The rows come from 5 hidden closed curves, with some noise, and rows from the same curve form a group. Each curve winds through 6 dimensions. The rows are also pushed far along 5 directions, which tell nothing about the answers.
(in the rows, 128 means zero)
Some rows, each with its group after it:
[131 113 108 117 136 122 130 154 126 174 115 143 102 130 124] | (2)
[147 111 136 140 119 142 140 130 136 191 109 116 121 112 114] | (2)
[151  87 136  60 139 130 130 136 147 136  64 123 111 192 140] | (1)
[115 142 125 160 119 108  81 114 136 177 136  97 177 123 120] | (4)
[146 108 124 156 135 113 173 124 137 137 112 104 124 117 132] | (4)
[126 139 131  94 141 160 100 143 103 128 131 146 110 150 131] | (2)
[105 111 174  66 131 143  65 110 106 129 137 120 158 140 153] | (1)
[150 135 137 140 129 121 115 141 145 124 144 169  94 120 121] | (2)
[108 186 127 154 122 119  80  99 124 144 166 105 168 118 135] | (3)
[131  96 147 126 133 158 152 141 102  90 143 134  95  77 122] | (1)
[113  97 147 102 140 133  79 134  95 128 150 120 138 118 148] | (2)
[122  90 148 131 118  97 159  89 138 137 122  91 162  98 135] | (0)
[122  95 120  74 123 123 140 118 168 158  68 107 114 179 130] | (3)
[151 119 112 124 153 114 188 125 151 103  80 112  96 165 130] | (4)
[115 101 155  90 127 150 133  94 139 108  98  85 143 164 145] | (1)
[135 162 100 166 114  97 152 119 160 186 115 116 137 136 130] | (1)
[114 118 142 115 133 142  87 129 139 199 117 130 140 152 120] | (2)
[137 128 130 159 121 135 187 132 127  83 122 119 120  98 131] | (4)
[139 107 126 109 133 130 113 132 110 137 134 128 116 121 127] | (0)
[107 128 141 110 131 148  62 156  82 110 156 141 157 113 138] | (1)
[128 144 133 131 133 150  70 161  91 151 188 185  99  93 126] | (4)
[113  55 186 118 132 139 102 115  96 138 136  71 188  97 164] | (0)
[131 120 142 131 119 127 136 121 122 136 110  93 170 126 144] | (0)
[116 108 150 148  96 143 119 109 134 181 141  95 160  83 134] | (1)
[144 100 103  87 125 148  79 166 131 172  88 134 121 172 108] | (1)
[132  95 136 111 130 134  76 173 140 186 103 139 120 146 135] | (0)
[109 162 114 122 140 137  70 132 103  98 157 141 145 162 131] | (3)
[136 105 134 139 134 145 165 146 133 120  95 115 108 119 123] | (2)
[130 104 138 160 116 116  99 160 137 179 147 151 123  87 127] | (0)
[135 106 120  98 146 144 147 122 138 136  93 112  91 150 115] | (1)
[121 118 141 112 132 116 151 107 126 140 132 128 126 123 139] | (4)
[127 104 145 105 126 136  94 146 123 180  96 104 159 145 145] | (0)
[119 135 169 158 124 139 106 143 109 118 181 175 131  71 124] | (2)
[113 132 127 128 123 118  82 111 130 188 149 128 147 134 126] | (4)
[144 156  99 151 132  94 178  99 150 130 116 111 113 129 120] | (0)
[145 186 130 126 144 129 130 115 118  95 140 159 118 151 115] | (3)
[134 124 126 131 142 112 117 137 112 145 155 156 105 107 126] | (3)
[105 136 168 129 136 149 103  98 110 116 137  92 171 126 137] | (2)
[123 118 125 129 131 129 118 113 137 165 118 103 136 143 126] | (4)
[116 143 153  87 146 123  84 120 142  89 112 137 141 187 137] | (2)
[132 135 128 134 127 145 128 139 106 142 134 129 134 120 134] | (0)
[142 149  96 142 118 135 150 162 141 130 140 182  67 117 112] | (3)
[131 147 129 127 120 132 116 127 138 146  99 105 156 148 128] | (2)
[153 125 134 154 115 144 163 141 135 118 140 157  91  92 117] | (2)
[125 172 114 177 127 122 104 123 123 113 161 112 142 118 138] | (0)
[113 119 128 161 104 109 148 115 142 156 130 118 171  99 117] | (3)
[145 176 109 149 138 135 104 164 108 105 163 168  81 114 130] | (0)
[102 178 106 141 124 100 123  99 137  79 126  96 174 156 138] | (3)
[139 183  90 172 131 116 126 156 154 165 123 146  90 142 122] | (0)
[116 152  99 150 138 119 131 126 137 131 119 119 142 160 117] | (3)
[150 127 131 110 141 126 116 157 127 117 112 155 107 135 123] | (4)
[129 100 115 103 143 125 127 156 128 159  89 127 124 148 119] | (1)
[145 132 131  77 154 134 111 129 117 104 111 144 104 178 128] | (3)
[134 114 124 137 109 137 123 146 134 160 119 132 139 126 122] | (4)
[130  85 158 140  98 120 209 113 146 112 120 121 126  61 129] | (3)
[143 151 121 109 125 112 147 112 140 116 115 127 119 145 130] | (2)
[113 149 127 138 135 103  88 107 127 141 162 122 138 123 137] | (0)
[130 168 142 144 144 103 157 101 120  29 149 125 136 123 142] | (4)
[139  91 143 129 137 127 153 126 110 126 137 118 119 104 146] | (4)
[143 100 140  99 146 139 127 142 112 112 124 133  88 120 135] | (3)
[158  96 125 112 122 130 115 167 136 192 115 175  91 128 111] | (4)
[114 168 121 106 130 121  97 107 119 102 120  98 163 155 134] | (1)
[148 166  97 110 130 150 128 161 127  77 114 164  93 160 111] | (1)
[ 89 104 175 110 132 136  60 126  73  87 196 149 174  89 150] | (3)
[125 153 116 125 141 142 129 131 115 121 145 145  98 144 137] | (4)
[146 138 118 100 133 147 138 125 123 118 112 124 102 152 131] | (2)
[110 161 135 159 131 130 142  87 132 102 138  91 160 121 129] | (3)
[137 170  98 100 138 121 117 135 151  95 120 176  88 188 115] | (0)
[131 150 137 130 121 130 134 118 134 130 120 101 136 127 149] | (1)
[125 128 116 123 125 120  99 129 117 150 122 110 154 128 122] | (1)

New rows, each followed by its group:
[134 117 143  88 130 157 138 135 110  39 108 125 125 138 129] | (1)
[104 163 145 121 145 130 160  83 153  56  92  91 151 185 133] | (2)
[139 191 109 129 145 103 126 131 146  60 121 148 102 168 133] | (2)
[138 156 121 129 125 125 109 104 130 155 118 104 155 156 120] | (3)
[100 155  90 136 125 137  81 128 135 161 124 112 162 174 114] | (1)
[127 128 134  99 133 116 123 125 136 120 100 126 149 160 136] | (4)
[131 137 114 121 113 135  97 123 129 156 126 120 139 131 112] | (1)
[136  72 144 121 106 124 109 137 133 170 110  97 162 107 137] | (2)
[142 174  92 139 117 140 124 152 120 161 131 153 116 138 115] | (0)
[131 148 137 148 100 118  76 128 120 198 183 157 141  83 130] | (1)
[146  94 127 117 134 132 111 151 123 164 123 137 107 136 134] | (1)
[123 105 136 128 129 126 140 110 129 134 131 116 142 139 142] | (4)
[108 111 147 136 137 123 114 105 115 156 146  93 143  96 133] | (4)
[129 142 122 148 118 137 138 148 108 146 152 144 125  91 139] | (4)
[145 132 148 124 151 123 149 128 125  37 138 143  85 120 140] | (2)
[132 109 138 157 134 115 129 120 123 148 143 111 129  90 124] | (4)
[137 172 106 136 131 108 129 113 130 162 125 122 135 149 132] | (0)
[101 105 160  96 115 149 110 100  98  76 123  72 202 134 149] | (0)
[135 145 118 126 124 158  69 167 149 216 111 170 115 169 101] | (2)
[117 122 126 102 120 130 121 112 124 105 133 132 138 138 119] | (0)
[123 124 129 118 152 118 129 111 142 124 116 120 128 174 133] | (4)
[136 102 155 108 135 124 109 126 110  94 126 106 148 124 152] | (0)
[129 113 121 163 142 125 149 113 124 150 135  97 124 110 119] | (3)
[131 113 133 110 137 153 166 135 148 101  85 129 103 164 120] | (2)
[130 183  92 132 129 102 164 106 177 137  90 114 112 171 121] | (3)
[152  94 119 116 105 136 159 172 152 160  91 155  92 109 115] | (3)
[104 154 115 177 112 110 188  92 143  73 153  96 126  84 138] | (3)
[141 105 127 119 141 127  96 159 139 194  92 119 116 158 138] | (0)
[133 139 145 124 129 153 139 121 124 102 132 139 118 126 121] | (3)
[104 139 142 136 110 126 120  93 142 171 131  93 162 121 137] | (1)
[121  49 154 109 117 138 141 129 130 128 109 108 142 108 127] | (0)
[127 136 135 174 117 112 149  90 131 177 157 111 144  84 115] | (3)
[117 113 148 108 136 128  92 153 123 117 122 144 139 136 137] | (2)
[126 191 140 140 129 142 128 116  79  55 183 138 130  87 144] | (2)
[134 124 120 142 122 118 158 121 164 144  98 124 126 149 110] | (4)
[127 166 133  91 137 153  81 116 127 127 102 106 150 192 133] | (2)
[100 107 167 160 104 135 139  88 126 111 143  73 198  87 139] | (2)
[151 178 116 109 139 122 149 123 122  77 129 160 107 158 134] | (0)
[131 124 118 126 110 127 111 152 122 134 147 150 108  98 132] | (3)
[133 165 144 156 135 119  72 135 117 138 178 158 125 105 130] | (2)
[114 122 130  97 132 138 117 144 127 100 136 164 102 140 132] | (3)
[141 165 102 140 123 133 209 134 149  96 107 155  87 141 123] | (4)
[144 144 108 105 131 123 162 108 141 123  85  97 120 165 131] | (2)
[123 133 105 113 101 127 116 129 169 178  79 102 147 164 124] | (3)
[136  69 176  94 123 157 140 154 114 118 126 171 116  96 123] | (3)
[103 145 133 132 145 125 106 106 134 134 144 122 128 139 120] | (4)
[115 161 117 129 113 122  91 124 118 104 165 126 133 113 144] | (3)
[119 141 105 108 107 154  55 138 128 166 116 113 163 166 113] | (1)
[145 108 144  77 148 126 147 165 118  82 125 192  59 115 136] | (3)
[132 153 139 158 128 107 109 129 112 108 177 157 141  90 133] | (4)
[112 139 128 137 144 122 145  96 138  71 109  78 159 171 141] | (4)
[124 175 116 162 115 110 101 112 111 121 181 125 143  93 135] | (3)
[138 110 138  96 102 143  97 167 129 152 120 160 122 113 132] | (3)
[138 109 142 148 126 136 128 155 116 118 141 147 120  83 121] | (4)
[110 103 161 137 127 133  84 122  95 150 148  81 178  96 159] | (0)
[108 176 123 149 117 123 180  86 130  63 127  90 162 135 147] | (4)
[143 106 142 105 130 113 133 123 118 125 123 120 133 116 138] | (0)
[116  92 166 129 136 115 174 110 141 102 103 105 142 111 134] | (2)
[134 117 131 172 138 134 163 138 107 108 166 143  93  66 121] | (3)
[108 160 115 153 126 120 135 106 140 149 120  88 150 125 123] | (4)
[115 107 139 129 132 144 117 127 128 134  97  81 157 140 135] | (2)
[135 126 137 142 116 120 177 126 138 116 106 117 140 113 134] | (0)
[121 131 138 126 136 128 182 131 114   8 137 133 102 102 144] | (3)
[153 121 116 119 106 133 148 152 148 157 116 158  82 108 119] | (3)
[120 101 121 126 129 138  94 147 121 157 119 113 150 147 132] | (1)
[116  91 136 154 102 136 168 116 128 151 134 103 150  80 128] | (2)
[117 118 156 102 143 146 101 102 114 112 137 105 137 137 141] | (3)
[128 103 143 110 134 156 130 136 106 148 128 129 116 114 128] | (2)
[114  88 183  72 134 119 107 100 104 107 129 111 178 127 156] | (0)
[149 151 112 132 140 109 118 137 134 123 126 140 105 145 131] | (0)
[119 141 117 130 108 105 132 118 155 156 114 124 151 134 124] | (3)
[122  93 154 132 137 127 152 117 119 122 119 114 158 118 121] | (3)
[129 143  89 151 127 101 115 131 141 183 126 117 125 135 121] | (3)
[148 154 137 138 138 119 184 110 100  26 147 120 108  89 142] | (0)
[132 136 141 151 114 119  96 153 116 151 164 170 136  76 118] | (4)
[128 131 141 136 131 136 143 106 130 142 138 134 124 123 115] | (3)
[143 133 129 124 109 145 109 127 133 153 143 146 109 122 124] | (1)
[102 126 128 115 124 128 112 126 126  86 127 107 147 133 147] | (3)
[110 144 111 104 126 128 111 138 140  97 112 123 124 160 139] | (3)
[112 134 117 119 143 125 151 112 140 139  97  95 135 161 138] | (4)
[108 137 123 132 129 127 105 105 129 148 140 125 155 153 119] | (3)
[141 144 101 126 120 117 185 105 178 141  85 102  91 151 120] | (3)
[127 132 118 141 129 103 143 131 138 145 144 145 102  98 127] | (3)
[127 116 126  98 129 144  77 166 120 136 132 166 104 138 124] | (0)
[108 117 135 136 123 105 111 106 144 125 133 102 162 132 141] | (2)
[110 164 133 181 131 122  93 125 115 117 178 120 148  92 133] | (2)
[140 177 105 121 133 120 106 139 123 157 157 179  89 145 128] | (4)
[124 152 116 116 134 122 122 111 128 159 129 119 120 147 135] | (4)
[123 110 113 140 120 121 134 125 142 231 107  95 130 115 118] | (4)
[122 112 144  70 139 141 158 123 131  76  85 127 116 151 121] | (1)
